There are 3 nested groupings, the coarsest first. Each group lies inside one group of the grouping before and may be the whole of it. The rows also spread widely along 9 directions, which tell nothing about the answers.
Known rows, each followed by its group in each grouping:
[  2  18  32 -10 -40   5 -18  14 -20   4  34  22 -35 -24 -15  19  -8  -2
 -14  -8  26  23  11 -34  -9   3 -23 -26 -26  43 -10   8  -4  28 -13 -31
 -16   9] => gido kavig J837
[  8  -1 -15  11  13 -16  18  15 -16 -19 -47  -4  22  18   0   1   7   2
  16  -3  25  -6  -3 -23   2  23  -3  -2 -18 -15  -1   4 -11 -11 -15  -8
  28   5] => gor topin J417
[ 15  13   1  22   3  12 -14  -2  13 -20 -13   1  15   6  14  -2   2   2
   0  -2   8   3   6  -1   8  -5   3 -21 -14  -4 -14  -3  16 -10  -7  22
 -26  -3] => gido Lida J448
[  7  -2  -7  11   2 -11  -1   7 -12  -9 -65  -3  47  22  -4   5  16   7
  23  14  15  -2   6 -31 -22  20  -7 -13 -14  -7 -15   4 -12 -11 -31   3
  16   8] => gor Muf J422
[ 24  -3   9  31  -3  -1   3  23 -35 -18 -15   3 -24  -3 -13  12   1  -3
  10 -30  29  24  11 -20  15   5 -15 -13 -24   7  17  -7  -7  -4 -37  -8
  21   1] => veb Fevo J73
[ 12  27 -14  39   5  43   4 -11  14 -12   5   4 -18  -1  10 -14   5   6
  -5 -10  13  14  -7 -10  13 -11  -3  -4  -8   8   3 -11   3 -30 -22  -2
 -36  -7] => veb Fevo J937
[  0  -5   0  -7  -6 -33  16 -14  -7 -29 -27 -13  31   7  39  -9  17  -4
  19  17  44  -6   9 -22  19  11  -3 -10 -30 -18 -47  26  -3  19  -5   4
   6  13] => gido Lida J5
[  4  28 -10  20   2  32   6  -2 -11  -8 -27  17   0  13  12  -6  -7 -18
   6  14  18   4  -3 -25  21   9 -16   5 -17 -13 -17  -8  -7 -21 -22 -11
 -22  -6] => gido kavig J401
[ 11  24  -9  18 -25  20 -25   6  39 -12  29   1   2 -24 -21  -5   0  23
 -26  10  21  11   2 -18 -37  -8  -1 -36 -26  51 -26   6   2   8  -1   6
 -48   0] => gir Pada J427
[  2  12  26 -20 -27  -3 -23  -5   1  20   3  -4  16   0  20   1   3   6
 -14   6  22  10  25 -13  -7   1 -10 -29 -21  14 -33  22   9  22   1  -7
 -28  10] => veb gusa J13
[ 21   3  -2  36  -5   9 -18   9   1 -30  32   3 -44 -29 -36  18   4  31
  -6 -41   1  18 -15   0 -16  -8  10 -16  -4  51  37 -15  19  -8 -12   8
  -1 -10] => gor teb J980
[ 13   2   3  26  -6  31  -7  -2 -19 -33 -39  16  16  -8 -15  12   0  -5
   5   2  -2  18   6  -7   5   8  -2  -7 -20  11  -3  -5  11 -14 -24  15
 -16  -1] => gor totaf J777
[-10  -1 -17   4  -9  -2   1  -8   9 -23  11  11 -15 -19 -43   2   4  18
 -17  -1  10   1 -16 -12 -26  14   5   7 -24  39   2   8 -18   3  10 -11
   1   8] => gor teb J772
[-12 -27  56 -37 -34 -29  -9  -3 -47  12   1  10   4  -2 -14  31  -2   2
 -14   0  13  14  27  -2   5  15  -8  -6 -20  26  -5  27   1  42   2  -8
  22  13] => veb menan J759
[-28 -14  12 -42 -17 -31  25 -30 -30  -8 -30  -2  40   5  23   1  12  -3
   5  33  33 -11  12 -24  14  29  -8  13 -25  -6 -41  43 -16  30  10 -21
  15  18] => gor topin J86
[-15  17 -40   3  17   2  23 -30  26  -7 -20 -11  16  21  17 -27  18  14
   6  22  21 -26 -27 -21  -3  13   4  17  -3 -13 -13   9 -15 -25   5 -10
  -1   2] => gor teb J260
[ -9 -19  16 -12  -8  -3   8 -27 -20 -19  36   3 -19 -24  -3   7  -1  10
 -23 -25  11   6   6  29  50   1  16  19 -16  21  16  14  21  22  33  11
   0   4] => veb Fevo J439
[  2   0  22 -21 -11  12 -46  21   9  37 -32  20  43  16 -35  15 -26   8
 -39   0 -28  -4  11   7 -23  22  -3 -25 -22   0  -2  15   4   4  22   2
 -15  11] => gor Muf J642
[-17  15 -15  -5  -8   3 -23   1  40  20  15  12   8  14 -60   1  -1  34
 -34  14  -8 -10 -16  -9 -59   5   6  -8  -4  47   3  -1 -18  -6  18   5
  -2   4] => gir vupov J949
[-33   1 -18 -12 -12  -3   6  -9  21  11   2  20   7   2 -54  -8  -9  14
 -38  19   4 -18  -8  -9 -27  22   4  19 -21  33  -6  13 -42   5  34 -15
  -2  12] => veb Zibe J682
[ 18  -9 -54  35  24 -17  30  14  20 -55 -47 -12  39   9  -8 -26   6  10
   4   6  27 -21 -13  -8  16  23  22   0 -42 -16 -14   1 -22 -13   9  29
  26   5] => gir lare J381
[ -9  14  17 -11 -26  -3 -10 -14   4  -4  24  10 -11 -11  -2   4   5  10
  -9   9  24   3   0 -21 -16   0 -10 -12 -16  33 -22  14  -5  18   0 -17
 -22   9] => gido Lida J204
[ 24  -9   9  32 -13   4 -20  38 -15 -34  16  13 -31 -28 -57  28  -3  25
 -12 -45  -3  21   3   3 -24   0   6 -22 -15  53  41 -17  15   2 -13  14
  14  -6] => gor topin J951
[-18  -1 -15  -2  -6  -5   7 -34  15 -26  21   3 -10 -12 -24  -1  20  27
  -4   9   8  -4 -20  -6 -21   4  13  16  -6  41   2   8  -4  -1   8   0
  -2   5] => gor teb J772
[  6  12  16  -5  -8   1 -17  11  -6  18 -16   0  14  20   1   6  -5   1
  -3   5  15   5   7 -18  -8   7 -13 -20 -12   3 -12  10   5   3  -9  -3
  -3   0] => gir Pada J427
[  4  -1 -11  -3   8 -11  -2  27  12  -3   1  14 -10   0 -18  -2 -30  -2
 -34 -27  11 -16  -8  13  28  20   6  -1 -36 -17   7  13  -9   7  50  -6
   8   6] => gido Lida J5
[  1 -39  40 -17 -22 -32  -5 -24 -30 -30  19  -8  13 -20   2  15  14  18
  -2 -15  11  13  34  26  31  -1  16  -5 -22  27  -2  21  30  40  10  32
  15   7] => veb Fevo J73
[ 24  -9  25  34 -20   4 -17  -8 -21 -35  -3  -8   5 -14   0  14  28  17
  25  -9  12  29  19  -4  -8 -16   3 -24  -2  46   2 -10  27   4 -50  35
  -9  -9] => veb Zibe J682
[ 10  14   4  20 -19  13 -15  23   1   2 -35   6  29  -2 -18  -1  -2  -2
 -13  12  29  19  20 -38 -26   9 -19 -39 -44  10 -33   8 -26   4 -33 -10
 -20  16] => veb Fevo J439
[  9 -12  13 -17  -9 -16 -24  32  -8  14 -21   7  24  -3 -21  14 -18   7
 -28 -19   3  -3  15  -2   1  27  -3 -25 -36  -1   1  21   2  22  24  -6
   9  11] => gor Muf J422
[-40 -12  21 -46  -6 -20 -10 -45   3  23   9   0  21  24 -13   6  17  30
  -7  16 -19 -21  -7  13 -18   9  15  20  20  24   7  21  15   6  27   7
  16   3] => gor teb J260
[ 30  -9  16  15  -4 -20  -4   7 -19 -37  -9 -23  14  -4  35   8  23  19
  25 -23  23  13  14  -2  17  -2   4 -29 -11   5   3   6  41   8 -25  24
  12  -4] => gor topin J951
[-14  12 -25 -28 -13 -24   9 -23  40  -1  19 -12  17  -4  14 -20  10  28
 -19  18  37 -23 -19 -26 -10  17   2  -7 -24  12 -30  33 -17  13  33 -26
 -11  23] => gor Muf J642
[-15  18  -6  -3 -25  36  -7 -18   5 -12 -15  26  14 -14 -26   2  -6  -3
 -25  29   5   8   1 -24 -17  14 -10   0 -28  28 -29  12 -17  -1   2 -17
 -43  12] => gor totaf J777
[ 23  15  17  20  -7  34 -35  31   1  -2  21  26 -32 -18 -24  16 -35  -8
 -42 -40  -9  14   8  15  20  -1  -4 -23 -26  11  18  -7  20   2  21   6
 -38  -7] => gido Lida J448
[ -7  10   7 -23 -22  -8 -29   8  22  25   0   8  20   5 -29   6  -6  23
 -27   8   4  -7  -3 -20 -41  17  -7 -25 -19  26 -11  19 -11   9  14 -19
 -11  18] => gor Muf J642

New rows, each followed by its group in each grouping:
[ 26  26   4  29   6  17 -23  21  17  18  13  -6 -23  19   7   3  -4  19
 -11 -34   9   9 -10  -2  -5 -11  -2 -30   5   5  29 -15  22 -28 -19   3
 -12 -13] => veb menan J759
[  2  -3 -32  23  10  -5  23  -9  15 -36  18  -5 -15 -15 -13 -14   5  19
 -13 -21  30  -6 -14   6  27   5  16  12 -24  13  13   0  -7  -5  20   6
   7   6] => veb Fevo J439
[-10  -3  20 -36   7 -17 -16 -21   7  25  17  -9   7  17  29   1  -4  21
 -17 -19 -11 -17  -6  25  30  10  14  -3   5 -15  15  23  39   7  45   6
   7  -3] => gor teb J980
[-13   4 -17 -11 -19  -5   9  -9  20 -24  31   5  -5 -25 -19  -5   3  25
 -31   5  19  -9  -6  -9 -15  11   7   0 -26  39 -12  19  -9  16  31 -12
 -15  12] => gor topin J951
[  7 -13 -33  42  16 -19  30   7 -13 -63 -29   4  -8  -3 -30   0  12   5
  25  -9  30  -4 -18 -11   3  11  11  19 -20   8   7 -13 -23 -15 -17  14
  38   2] => gido Lida J5
[ -8   3 -29  24  13  15  25  -5 -12 -35 -52  22  21  11 -22  -8  -7 -15
   9  23  12  -9  -5 -13  17  23   1  30 -25 -15 -14 -11 -27 -21  -9   7
   8   2] => gido kavig J401
[ -3  20 -13  12   0  32  -5 -10  10   0  44  15 -58 -18 -26   1  -6  16
 -28 -27   0   1 -28  -1   1  -2   2  14   4  36  37  -6   6 -17  17 -20
 -22 -10] => gor teb J260
[ 22  20  13  28  -2  21 -13  -6  -4  -3  -8  -9   2  11  29  -2  18   8
  15 -10  18  22  13 -13   6 -16  -9 -26  -1   2  -3  -7  21 -20 -47  10
 -24  -7] => veb Fevo J73
[-13 -16   8 -19 -11 -12  -3  -2  -2  -5 -10  13  26   6 -39   5  -6  14
 -23  10  -7 -13   3   8 -10  16  15   5 -21  27  -5  13  -7  14  25  17
  15   7] => gir lare J381
[-20   2  39 -13 -19  19 -23 -20 -28  24 -23  20  17  18 -25  21   5   3
   0  18 -16  14  19   1 -29   0  -6   9  11  30  -8  -2   4  -4 -20   6
 -10   1] => veb gusa J13
[-19 -36  34 -26 -22 -24  -2 -22 -41 -26  -7  11  22 -15 -30  29   9  16
  -1   2  -7   6  19  17  -1  14  14  15  -8  38   4  20  14  30  10  21
  25   5] => gor topin J86
[  0  14 -24  21   5  17   2  18  -3  -4 -29  20 -11   0 -36   2 -13  -1
 -16  -1   9   2 -16 -31 -18  24 -10   0 -26   6   4   0 -33 -17  -5 -27
   3   5] => gor teb J980
[ 22 -21  32  -1 -14 -13 -12  -3 -41 -23 -35  -9  36  -7  25  19  18   2
  23  -5  13  19  30  -6  21   8  -2 -23 -18   3 -13  13  32  20 -29  21
   3   3] => gor Muf J422
[ 21   0  -3  15 -11  -5   0   7 -12 -25 -32  -8  23 -10  14   4  15   6
  14   1  31  11  12 -32   0  12 -10 -25 -29   6 -22  10   1   7 -29  -1
  -6   9] => gor Muf J422
[-14   1  25 -11 -12  -6  -4 -22 -32   7 -41   0  24  25   0  13  27   4
  30  27  10   6   5 -37 -32   9 -15  -1   8  16 -15  11  -6  -4 -46  -8
  16   5] => gor teb J260
[  2   3 -34  26 -15  21   4  -4  35 -41   7  12  12 -35 -32 -13  -7  13
 -44  18  23   3   4  -3 -11   8  12  -9 -51  31 -29  10 -25   8  18   9
 -42  11] => veb menan J759
[ -7   5  15  -7 -16   4  -5 -19  -3 -15  56  16 -36 -23  -9  10   0  15
 -13 -17   6   5  -6  12  21  -6  10   5  -2  40  16  -2  24  13  19   4
 -11  -4] => gido kavig J837
[-28  14  30 -32 -29  13 -16   2 -22  33 -10  40   6   8 -36  17 -19 -13
 -23  24  -2   4  12 -28 -20  21 -23  -2 -19  20 -20  12 -25  16   2 -31
 -11  13] => gido kavig J837
[  5  -3 -36  36  13 -17  17 -17  26 -64 -27 -11  35   0   1 -16  26  16
  19  19  27 -11  -4  -7  -6   1  21  -3 -21   4 -25  -3  -6 -12  -9  39
   2   4] => gido Lida J448
[ -8  -7  32 -11   6  -3   1  -8 -54  19 -40  11   2  33  -3  18   2 -10
  19  -7  -3   6  10   5  17  12  -6  24  14 -10  16  -3   5  -9 -17  -1
  33  -1] => veb gusa J13
[-21  -5   3 -25 -12  10 -12 -26   4   9 -30  15  51   4 -12   2   0   8
 -20  30 -12 -11  11  -1  -9  19   4   6 -15   7 -26  21  -3   5  21   5
 -25  11] => gor Muf J422
[ 12  14  -9  26   1  31  -5  12   4  -3  16  15 -33 -10 -23  -1 -18   3
 -31 -30   8  12  -2   4  21   2  -3  -3 -23  10  21  -7  -3 -15   6  -8
 -20  -3] => veb Fevo J73
[-13 -17  35 -12   3  14 -14 -13 -25  19 -16  20  12  21 -25  18 -11   3
 -15 -13 -35   3  15  33  21   6  11  16   2   1  24   1  19  -4  15  22
  11  -3] => veb Fevo J937
[ 23   3  -6  32  -7  13  15  -2 -25 -55   1   1 -18 -33   4   8  13   3
  12 -16  33  22   2 -18  16   2  -3  -6 -22  27   0  -2   9   1 -28  -3
 -13  -3] => gor topin J417
[ -2 -16  29  -5  11  -3  15  -8 -62   7 -24  11 -17  24   4  17  -3 -14
  14 -26   4  10   8  10  54  12  -8  29   3 -22  33   2   9  -7 -12  -5
  39  -3] => veb Fevo J73
[ 14  12  -2  19  -3  35  -1   5 -13 -22 -18  11   2 -11   8   1  -5  -4
 -10  -8   4  12   6  -4  19   6  -6  -5 -18   0  -3   0  12 -11  -8   2
 -28  -4] => gor topin J951
[-20  -5  11 -14  -1   1   2 -38  -6 -14  16  13   7   3  -1   4   6  12
   0   7 -10  -7  -2  23  22   0  20  23   7  15   6  -1  23   0  18  26
  -1  -3] => gido kavig J837
[ -5  -7   4  -4  -8 -30 -22  -8  37 -18  12  -7  31   3 -17  -2  14  39
  -7   5   1 -13   5  14 -33  -3  22 -24 -12  29 -10   7  15  11  19  37
   1   4] => gido Lida J204
[  4   0 -12   4  11 -10  20   8 -13 -19  -2   8 -26  -1   6  -2 -14 -13
  -7 -23  30  -8 -14  -2  46  17  -1  14 -26 -19   4  10  -9   1  24 -16
  14   3] => gido Lida J5
[ -2   8  11  11  -3 -14 -10  17 -11   0 -24  10  -2  23 -28  14   8  12
  17  -3  13   1  -5 -26 -37   7 -12 -11  -3  16   8 -10 -15 -11 -29  -7
  27   3] => gido Lida J204
[ -3  36 -25   9  -4  28 -21  30  50  41   5  19  -5  15 -44 -15 -29  11
 -57  -6   5  -8  -8 -18 -32  12 -12 -21 -33   4  -1   4 -35 -20  23 -31
 -31   8] => veb Fevo J73
[ 11   4   4  19   5  22  -6 -17   3 -32  18   9 -17 -17  12  -1  -2   5
  -9 -19   0   5  -2  27  38  -6  12   3 -10   5  10  -6  30  -6  14  25
 -26 -10] => gido Lida J204
[ 33   7  15  50   2  26  -9   7 -29 -43  -6   8 -29 -11   3  20   8  -7
  22 -28  11  29   5  -3  21 -16  -3 -13  -2  16  16 -25  27 -16 -46  23
 -13 -16] => gido Lida J448
[  7  -9 -34  17   6 -15  24   6  20 -36 -22  -5  27  -8  -4 -24  -2   7
 -18   2  34  -8   6  -8  22  20   9  -7 -57 -12 -26  20 -26   9  22   5
   7  17] => veb Fevo J937
[ -9  15  42 -30 -24  15 -34  21 -20  43 -29  30  26  22 -13  17 -30 -18
 -24  16  -8   5  26 -17  -4  19 -25 -21 -26  -7 -24  14  -1  15   2 -16
 -19   6] => gido kavig J401
[  4 -11   7   7  -1   2   1   0 -33 -15  -8  13 -17  -7 -28  22   3   9
   4 -24   0   7  -3  -1  11  11   2  15  -2  21  30  -6   9  -4  -6  -2
  20  -2] => gor Muf J422
[ -6  -3  43  -3 -14  -1 -31   4 -26  10 -33  20  31  22 -31  27   5   6
  17  11 -20  12  19  -4 -31   3  -1 -15   5  21   2 -11  12  -2 -35  26
  14  -3] => gido kavig J837
[ 27   2   3  12  -9   1 -17  27  -6 -18  26   3 -39 -30 -17  12 -12   7
 -23 -43  18  18  -6  -6  12   8  -6 -24 -36  22  19   8  10  13  10 -16
  -5   2] => gor teb J772
[ 31  23   8  34  -9  22 -22  16   9  -2  38  -2 -42 -12  -2   4   2  18
 -11 -42  18  24   2  -8   0 -19  -8 -33  -9  27  25 -12  21 -13 -25  -2
 -25  -9] => veb Fevo J73
[  4  15 -35  44  21  23  -3   6  27 -26 -54  13  33  21 -22 -11   2   2
   5  15  -1  -8 -11  -6 -22   5   9  -1 -14 -11 -15 -16 -17 -39 -16  26
 -14  -4] => gido Lida J5
[  2   2  -6  -1   8 -31   2  14   7  -7  -7  -4   8  21  -2  -4  -3  14
   6  -9  19 -18  -5  -4  11  16   7  -5 -16 -11   5   1   4   0  14   8
  31   2] => gido kavig J401
[  7   2  19   9   4   6 -24   4   0  -4  -7  10   8  12 -10  13  -7   4
  -9 -15 -13   2   7  18   7  -1   7 -11  -2   3  11  -7  23  -5   7  27
  -8  -6] => gido Lida J448
[ 11 -21  10 -10   4 -49   2  12 -17  -9 -18 -19  20  11  10   2   6  14
   8 -22  24  -6  16  11  23  15  10 -11 -23 -11   0  15  12  21  17  14
  43   8] => veb gusa J13
[ -1   3   4  15   8  39 -12  -2 -19  -2  11  30 -50  -8 -52  21 -15   2
 -20 -33 -27  13 -22  16   6   4   3  28   5  26  53 -15   9 -24   7  -5
  -2 -11] => gor teb J772
[ 12  22  17  14 -10   0 -20   7   2   2 -24  -3  18  22  13   7  14   3
  16  10  19   7   9 -33 -27  -4 -16 -34  -6   7 -22  -1   4  -7 -39   3
 -15   2] => gido Lida J448
[-10 -19   3  -8  -6 -33  11 -13 -10 -35 -42   0  52   5   4  -1  11  -5
   7  29  24  -9  20 -12   7  18   6  -4 -36  -7 -45  23 -13  23   5  19
  11  18] => gido Lida J448
[-13  -7  27 -27 -24 -27 -25  12  -4  17   0   8  16   7 -41  23   0  29
 -16  -5  -2  -2   7  -6 -43  14   2 -17  -8  36   8  16   1  18   9  -4
  22   8] => gor topin J86
[-12 -18  12   7   2 -12  18 -13 -38 -18   3   8 -25   1 -33  17  11  11
   9 -23  13   8  -6   5  16   5   8  30   2  27  37  -7  -2  -3  -9   4
  40   3] => veb Fevo J439
[ -5 -11   6 -19  12  12   0 -14 -17   7 -38  11  44  18  12  -2 -17 -16
 -23  13 -10  -7  12  21  51  23   2  13 -23 -35 -16  20   9  10  32  20
  -3   1] => gir vupov J949
[-35   0  -5 -34   4 -10  -7 -34  26  26   4   6  31  32 -29  -3   4  27
 -25  28 -17 -25 -14  13 -21  13  16  23  12  18  -2  13  -5  -2  41  16
   9   4] => gir vupov J949
[ -7 -17  30 -35   2 -18 -10  -8 -29  15  17   7 -22   4  -5  18 -11   4
 -18 -34 -11  -2  -5  24  36  17   5  16  -6  -1  33  19  26  16  39  -8
  25   1] => gor teb J772
[-16   4 -29  14   3 -16  10   1  21 -23 -21  10  14  11 -42  -8   7  19
   0  17  16 -18 -15 -18 -38  16   6   5 -19  16  -8  -3 -36 -11   4   2
  19  10] => gido Lida J204
[ -5  -6  14 -16  -4 -21   8   6 -19  11  23   4 -32   4 -11   6 -10   7
 -18 -34  21  -1  -1   1  29  14  -5   8 -17   4  25  14  -4  12  21 -23
  30   8] => veb Fevo J73
[  4  15 -24  10  -5   1  -3  28  19  -7   4   9 -10 -12 -34   0 -13  17
 -31 -17  21  -6 -13 -17 -17  17  -2 -13 -31  20   7   8 -19  -2  19 -21
  -2   6] => gor topin J86
[ -5 -26  18 -15  -4 -37   7 -21 -15 -14 -12 -12  33  11  10   0  18  17
   9   2  15  -2  21  11  19   9  12   0 -15  -1 -10  18  11  19   5  23
  26   9] => veb Fevo J73
[ -6 -15 -12  19   7  12  16 -20  -8 -30 -46  10  39   5 -11  -3   3  -3
  -6  25   6   0   9   7  13  14  13  18 -22  -6 -19   5 -15  -8  -5  24
  -3   4] => veb menan J759
[  2  16  18 -14 -14  21 -42  18  12  35   4  13   2  -1 -22   8 -20   7
 -40  -9 -11   4   6  -8 -19  10 -11 -30 -21  15   0  15   7   6  17 -14
 -29   1] => gor teb J260
[ -2 -13 -26  22   5  -2  34 -21  -9 -47   3   1 -12 -17 -10 -11   9   6
  -2  -8  29   1  -2   4  36   9  12  25 -27   7   3   3 -13  -3   6   6
  10   5] => veb Fevo J73
[ 17 -15   2   9   2 -38  17   6 -15 -27 -13 -19   9   6  22   1  12  10
  12 -12  43   1   7  -9  24  10   3 -14 -26  -8  -4  14   4  12  -9   6
  31   7] => veb menan J759
[  9  13 -35  41   8   8  27 -15  13 -38  -6  -7  -9   0   8 -16  20  13
  11   7  40   2 -19 -22   0  -1   4   6  -9  12  -6  -9 -16 -25 -28   0
  -5   0] => veb menan J759
[ 34   8  37  19 -13  -1 -26  30 -32  -9 -10   0  -8   5  11  22   0  -2
  22 -25  17  24  20 -15  13  -5 -14 -38 -13   7   7 -11  32   4 -43  13
   5 -10] => gido kavig J401
[ -4 -14  29   1  -6 -16   0 -28 -32 -27 -40  -1  34  18  15  15  29   2
  41  20  10   8  14  -8  -6  -3   4   2   5   8 -23   4  14   1 -40  29
  13   1] => gido Lida J5
[-10  -1 -16 -11  17   7  -4   9  17  19 -29  14  34  24 -24 -12 -31  -3
 -39   6  -9 -24  -3  18  18  27  11  11 -27 -27  -4  14  -8  -4  53   9
   0   3] => gir Pada J427
[ -1   2 -39  37  -3  32  24 -27   9 -51  -6  12   1 -31 -11 -21   3  -3
 -16  15  22   3  -4  -4  23   8   7  23 -32  20 -19   0 -22  -7   6   9
 -35   1] => veb Zibe J682
[ -2 -10   3   5   3  10  -8 -27  12 -13   2  -2  23   0   4  -7   3  16
 -15  -2 -13  -5   9  33  24  -1  23   7  -4  11   4   4  25  -1  22  41
 -19  -9] => veb Zibe J682
[-10  18 -43  -1   8  -2  13   4  41 -11   7  10   5   2 -12 -26 -21   8
 -33   8  20 -28 -16  -6  16  23   8   7 -39 -12 -16  10 -20  -3  50  -8
 -11   7] => gido kavig J401
[  0  -2 -27  15   2  -5 -11  18  42 -25  -6  15  22  -7 -47  -7 -17  15
 -38   2   1 -16  -2   8 -18  15  17 -14 -41  12 -11   4 -18   3  41  22
 -11   9] => gido Lida J448
[  1   5   1 -11  -4 -24   4   4   8  12  54  -7 -48  -4   1  -3  -5  23
 -22 -43  27 -10 -17   3  26   6   3   2  -7  21  34  11   6  12  37 -20
  16  -2] => veb Zibe J682
[-32   7  20 -37 -31  -6  -5 -29  -8  22   9  12   8   5  -7   4   7   7
 -16  27  15   0  12 -16 -20  10  -8   9  -9  31 -31  23 -15  20  12 -22
 -14  16] => veb gusa J13
[ 18 -27  16  24  -6  -7  10 -17 -47 -57 -22  -4   8 -22   5  13  19  -1
  26 -10  17  24  26  15  35  -1  12   8 -18  16  -5  -3  22  13 -26  36
  12  -3] => veb gusa J13
[-19  13  47 -15  -6  26 -29 -29 -19  33 -17  22  11  37   0  23   6  -1
  11  12 -29   6   4   7 -16 -10  -5   9  34  11   3  -8  25 -22 -23  15
 -20 -12] => gido Lida J5
[ -2   1   3  15   2  19  -9 -19   2  -2 -48   2  50  25   0  -6  11   5
   6  24  -6   4  20  -1  -8   2   4  -6 -11  -8 -22   0   1 -19 -26  28
 -16   1] => veb Fevo J73
[ 12  19 -35  11  -3  -6  13 -18  34 -30  14 -19   4 -15  30 -23  18  24
  -1   4  46  -9 -21 -28   6   6   2 -14 -24   9 -24  15  -3  -2   4 -15
 -22  13] => gor Muf J642
[-15   0  37 -15 -14  29 -12 -26 -34  24  -5  25  -1  13  -8  14  -4  -8
 -12   3 -14  16  18   8  15   1  -9  15   5  12   6   4   9  -4 -10  -4
 -18  -2] => veb Fevo J73
[ 29  23  -6  39   6  17 -13  20   9 -10 -13  -7  -4  21  -3   0  13  18
  15 -16   9   9 -14 -18 -19 -12   1 -26   5  21  15 -23  14 -32 -43  18
  -1 -14] => gir lare J381
[  9   1 -15  21 -23   0  -3 -10  39 -40  33  -5   5 -37 -14 -15  11  30
 -26   0  27  10  10  -6 -12  -7  15 -28 -43  46 -26  14  -2  19  11  15
 -33  11] => veb Fevo J937
[-19   6 -36 -10   6  -5  16 -18  42   0  24   2   1  -1  -6 -28 -10  17
 -42   1  17 -30 -18  11  21  19  16  21 -25   3  -3  20 -18   2  64  -7
 -13   6] => veb Zibe J682
